There are 4 ways to turn a row about zero (a turn may also mirror it). The second row of each pair is the first, turned, with some noise. The first 40 pairs use one turn. New pairs use 3 turns, one after the other, and a turn may come again.
In the rows, 128 means zero.
Known pairs, each followed by its turns in order:
[107 131  97  73  79 147 112 154 126]
[ 92  92 103 164 125 126 171  90 122] | nisuf

[130 118 116 163 157  97 150 147 185]
[115  91 133 141  81 123 155 161 177] | kedes

[175 123 113  87 108 168 146 139  68]
[132 155 108 126 135 113 120 133 221] | rufo

[168 121 102 129  79 134 134 162 110]
[157 119 129 102 149  83  92 114 150] | kedes

[129 106 121 157 140 142  98 117 144]
[148 128 131 109 156 124 107 103 101] | rufo

[109 103 118  76 178 133  81 126 104]
[176 142 136  95 118  69 116 179 137] | Rus

[130  81 126 106 121 162 134 148  91]
[121 152  96  95 111 115 100 120 171] | rufo

[127 113 107  54 122 152 188 146 118]
[111  68 140 100 125 157  93  70 100] | kedes

[ 95 100 116 114 141 166  74 144 127]
[ 83 132  99 126 155 149 129  95  75] | nisuf

[121 169 167 167 131 100 122 138 123]
[ 72 149 123 111 148 117 136 103 126] | Rus

[151  75 135  88 154  96 117 134 174]
[130  79 137 135 133 155 135 188  76] | nisuf

[127 140 200 152 168 171 166 119 151]
[106 144 194 170 193 117 164 125 116] | Rus

[131 116  87 155 164 173 111 112 114]
[121 149 113  95 189 125  89 139 119] | rufo

[168 133 163 104 111 152  90 104 174]
[135 105 147 101 116  87 138 126  62] | nisuf

[105  82 157 105 165 177 124 140 128]
[137 110  63  99 105 104  79 132 122] | rufo

[149 120 157 131 167 148 105 130 131]
[165 114 109 120 143  96 115 136 116] | rufo

[175 148 128 100  81 136 123 145 137]
[135 123 140 160  94  82 172 127 118] | nisuf

[143 103 142 165 159 164 138 123 178]
[120  87  94 161 135 129 190 131 152] | kedes

[133  98 131 117 151 111 106 120 136]
[146 120 122 103 151 114 114 147 122] | Rus

[135 112  87 131 161 129 102  57 170]
[143  85 156 106 177 163  76 127 101] | rufo

[111 129 118 167  71  69 108 142 141]
[150 168 179 116 119  88 126 146 176] | kedes

[170 157  89 177 106 118 167 125  95]
[159 162 132 161  63 118 114 121 177] | nisuf

[110 105 125 126 155 113  86 124 121]
[148 136 111  98 148 100 104 141 133] | Rus

[116 133 154  49 100 158 141 153  99]
[120 113 131 175 179  94 185 108 120] | nisuf

[142 149 146  87 115 122 147  99 113]
[158 109 119 144 142  82 143 132 140] | nisuf

[145 143 107 167 124 146 123 155 108]
[160 121 111 145 132  85 117 145 118] | kedes

[ 77 151 191 202 110 144 128  57  87]
[178 184  81 191 132 192 117 146  69] | rufo

[112 121 128 122 152 120  95 176 166]
[121 101 133  98 113 106 171 161 119] | kedes

[ 82 134 143  94 116 148 123  94  92]
[124 121 148 150 102  63 103 123 150] | Rus

[119 125 104 121 127 124 109  92 153]
[120 114 149 129 138 148  95 115 116] | rufo

[144 159  83  71 162 137 124 122 127]
[138 134 135 120  70 127 141 187 113] | Rus

[101  64 189 122 127 147 152 123 138]
[156 122 126 116 122 159 197  72 135] | kedes

[120 118  91 129  88 166 164  64 133]
[171  78 129 142 103 121 101  64 137] | nisuf

[135 113 126 145 129 110 123  91 119]
[120 101 138 113 142 140  98 133 142] | Rus

[129 134 118 108 110 128 140 135 165]
[128  92 133 123 116 131 156 121 131] | nisuf

[124 203 174 152 103 135 124 111 150]
[ 45 124 120 155 134 113 163 106 135] | Rus

[157 185 113 129 129  97 155  83 164]
[100 122 143 168 142 169  89 167 171] | kedes

[172 173  95  80 102 122 119 149 140]
[120 115  93 117  70 138 175 150 115] | Rus

[176 152 109 131 135 128 111  46 119]
[ 75 165  93 161 163 146  85 143 148] | kedes

[163 172  84 132 135 178  91 154 149]
[105 123 131 139 196  78 117 101 141] | rufo

New pairs, each followed by its turns in order:
[129 156 123 107 131 115 120 134  64]
[115 146 133  80 118 105 133 165 143] | kedes rufo nisuf

[ 84  78 159 107 136 105 156  94 184]
[149 109 116  74 145 163  67 185 116] | Rus rufo kedes

[168 188 114 116 175 124 116 177 183]
[206 148 139 134 110  84  65 171 143] | rufo Rus rufo

[135 139 148 108 146 145 118 134 139]
[ 98 115 147 130 114 115 126 126 119] | kedes rufo rufo

[159 119 133 116 132 130 116  97 137]
[ 99 137 107 135 161 147 121 125 123] | kedes rufo nisuf

[189 102 101 135 124 112 173  70 141]
[134  98 152  97 135 186 137 187 174] | Rus kedes rufo

[109 180 190 174 103 137 149  93 133]
[ 98 124 204 164 125 114  83 148 107] | nisuf rufo nisuf

[101 147  81 100 140 126 155 151 153]
[121 103  95 114 126 124  83 142  91] | rufo nisuf rufo

[162 144 191 117 127 124 114  40 175]
[120 125 134 157 109 216 153  87 202] | Rus kedes rufo

[113  88 139 138  97 119  79 120 136]
[116 124 165 111 104 131 168 100 163] | rufo Rus kedes

[148 185 152 104 163 103 159 139 101]
[123 124 183 140  96 129 130 163 183] | rufo Rus Rus

[182 141 163 142  97  82 107  97 128]
[ 75 141 104 121  86 121 157 123  83] | nisuf nisuf rufo

[110 160 133 171 165 123 101  89 126]
[ 98 107 162 136 127  99 183 159 145] | rufo rufo rufo

[142  47 112 167  98 140 132 132 183]
[ 96 122 105 112 163  58 199 156 128] | rufo rufo kedes

[135 115  97 156 100 129  86 157 117]
[156 156 103 141 118 159 142  99 145] | Rus Rus Rus

[196 110 122 142 165 114 105 172 136]
[129 122 103 118 164  74  69 111 111] | kedes Rus kedes

[160 183 178  94 117  83 101 115 128]
[163 182 109 177 166 146 147  96  98] | nisuf nisuf Rus

[ 97 138 117 140 148  96 149 168 136]
[131 128 136 137 140  67 106 136 103] | rufo kedes nisuf

[172 166  45 115 164 118 159 173 165]
[126 119 181  93 117 221  78 113 162] | kedes kedes kedes

[ 68 147 137 109 162  93 151 156 115]
[153 154 110 163 130 113 194 103 106] | Rus rufo rufo

[108  54  80 129 135 161 138 120  84]
[126 150 133 152 167 105 199 114 177] | kedes rufo Rus

[116 102  80 182 105  89 136  47 153]
[ 86 156 144 124  84 172 180 206 150] | Rus kedes rufo

[138  90 175 142  94 162  92 145 123]
[110  82 108  89 162 103 123 169 134] | nisuf Rus nisuf

[128 141  56 129 189 151 127 152 164]
[108  71 103 143  88  97 147 138  69] | rufo nisuf kedes

[148 147 130 138 140 136 118 165 161]
[121 150  97 160 135 156 113 114 121] | nisuf rufo Rus

[112 154 140  92 142 139  95 118 161]
[ 96 115 115 129  98  99 121  84 119] | nisuf rufo rufo

[129 142 130  91 117 108 175 127 148]
[124 136 121 143 124 168 142 110 171] | rufo kedes kedes

[154 148  99 142 171 121 159 130 120]
[164 110 135  96 126 157  97 151 142] | nisuf rufo nisuf

[143  90 110 134 156 130 104 128  30]
[143 136 119 146 122  90 161 228  97] | nisuf rufo rufo

[128 113 155 147  82 134 106 152 115]
[ 99 129 119 112 141 101  99  90 124] | kedes kedes rufo

[152 154 128 154 157  76 160 109  98]
[ 63 133 104 123 151 144 134 156 174] | nisuf Rus rufo

[123 110 147 159 149 154 146 122 149]
[150 142 101 129 134 100 174 131 119] | Rus nisuf nisuf

[166 198 124 163  63 153 155 134 134]
[135 128 141  57 118 145 172 120 197] | nisuf nisuf kedes

[ 79  72 122 154 111 118 130 155 136]
[ 98 118 143 126 141 165 188 123 109] | Rus Rus nisuf

[109 134 104 143 150 138 142 144 149]
[125 107 130 136 101 110 118 103 154] | rufo kedes Rus

[110  81  78 128 147 131 113  98 122]
[174 137 128 156 159 113 151 127  81] | kedes rufo kedes

[ 96 112 177 128 116 114 126 100 137]
[107 144 141 150 159 132 123  82 122] | kedes Rus Rus

[108  88 118 121 152  84 103 139 104]
[113 109 137 141 144 122  82 187 128] | nisuf Rus kedes

[145 103 125  83  82  60 142 123 153]
[166 168 195 161 129  86 130 129 109] | kedes kedes Rus

[136  76 136 158 117 142  89 219 163]
[189 203 143 161 136  61  99 136 130] | nisuf kedes nisuf

[145 157 124  70 137 132 106 111 103]
[121 128 116 148 144  92 148  87  84] | nisuf Rus nisuf

[121 116 118 181 126 159 108  93 144]
[145 162 174 147 112 132 142 106 134] | kedes rufo Rus

[112 164 150  98 136 143 145 150 111]
[139 133  77 128 115 121 123  93 122] | rufo Rus nisuf

[120 158 107  84  97  74 108 113 135]
[139  99 142 149  70 178 124  93 122] | nisuf kedes rufo

[ 59 100 105 125 115  84 145 132 158]
[125 126 178 155 156 126 191 161 128] | kedes kedes Rus

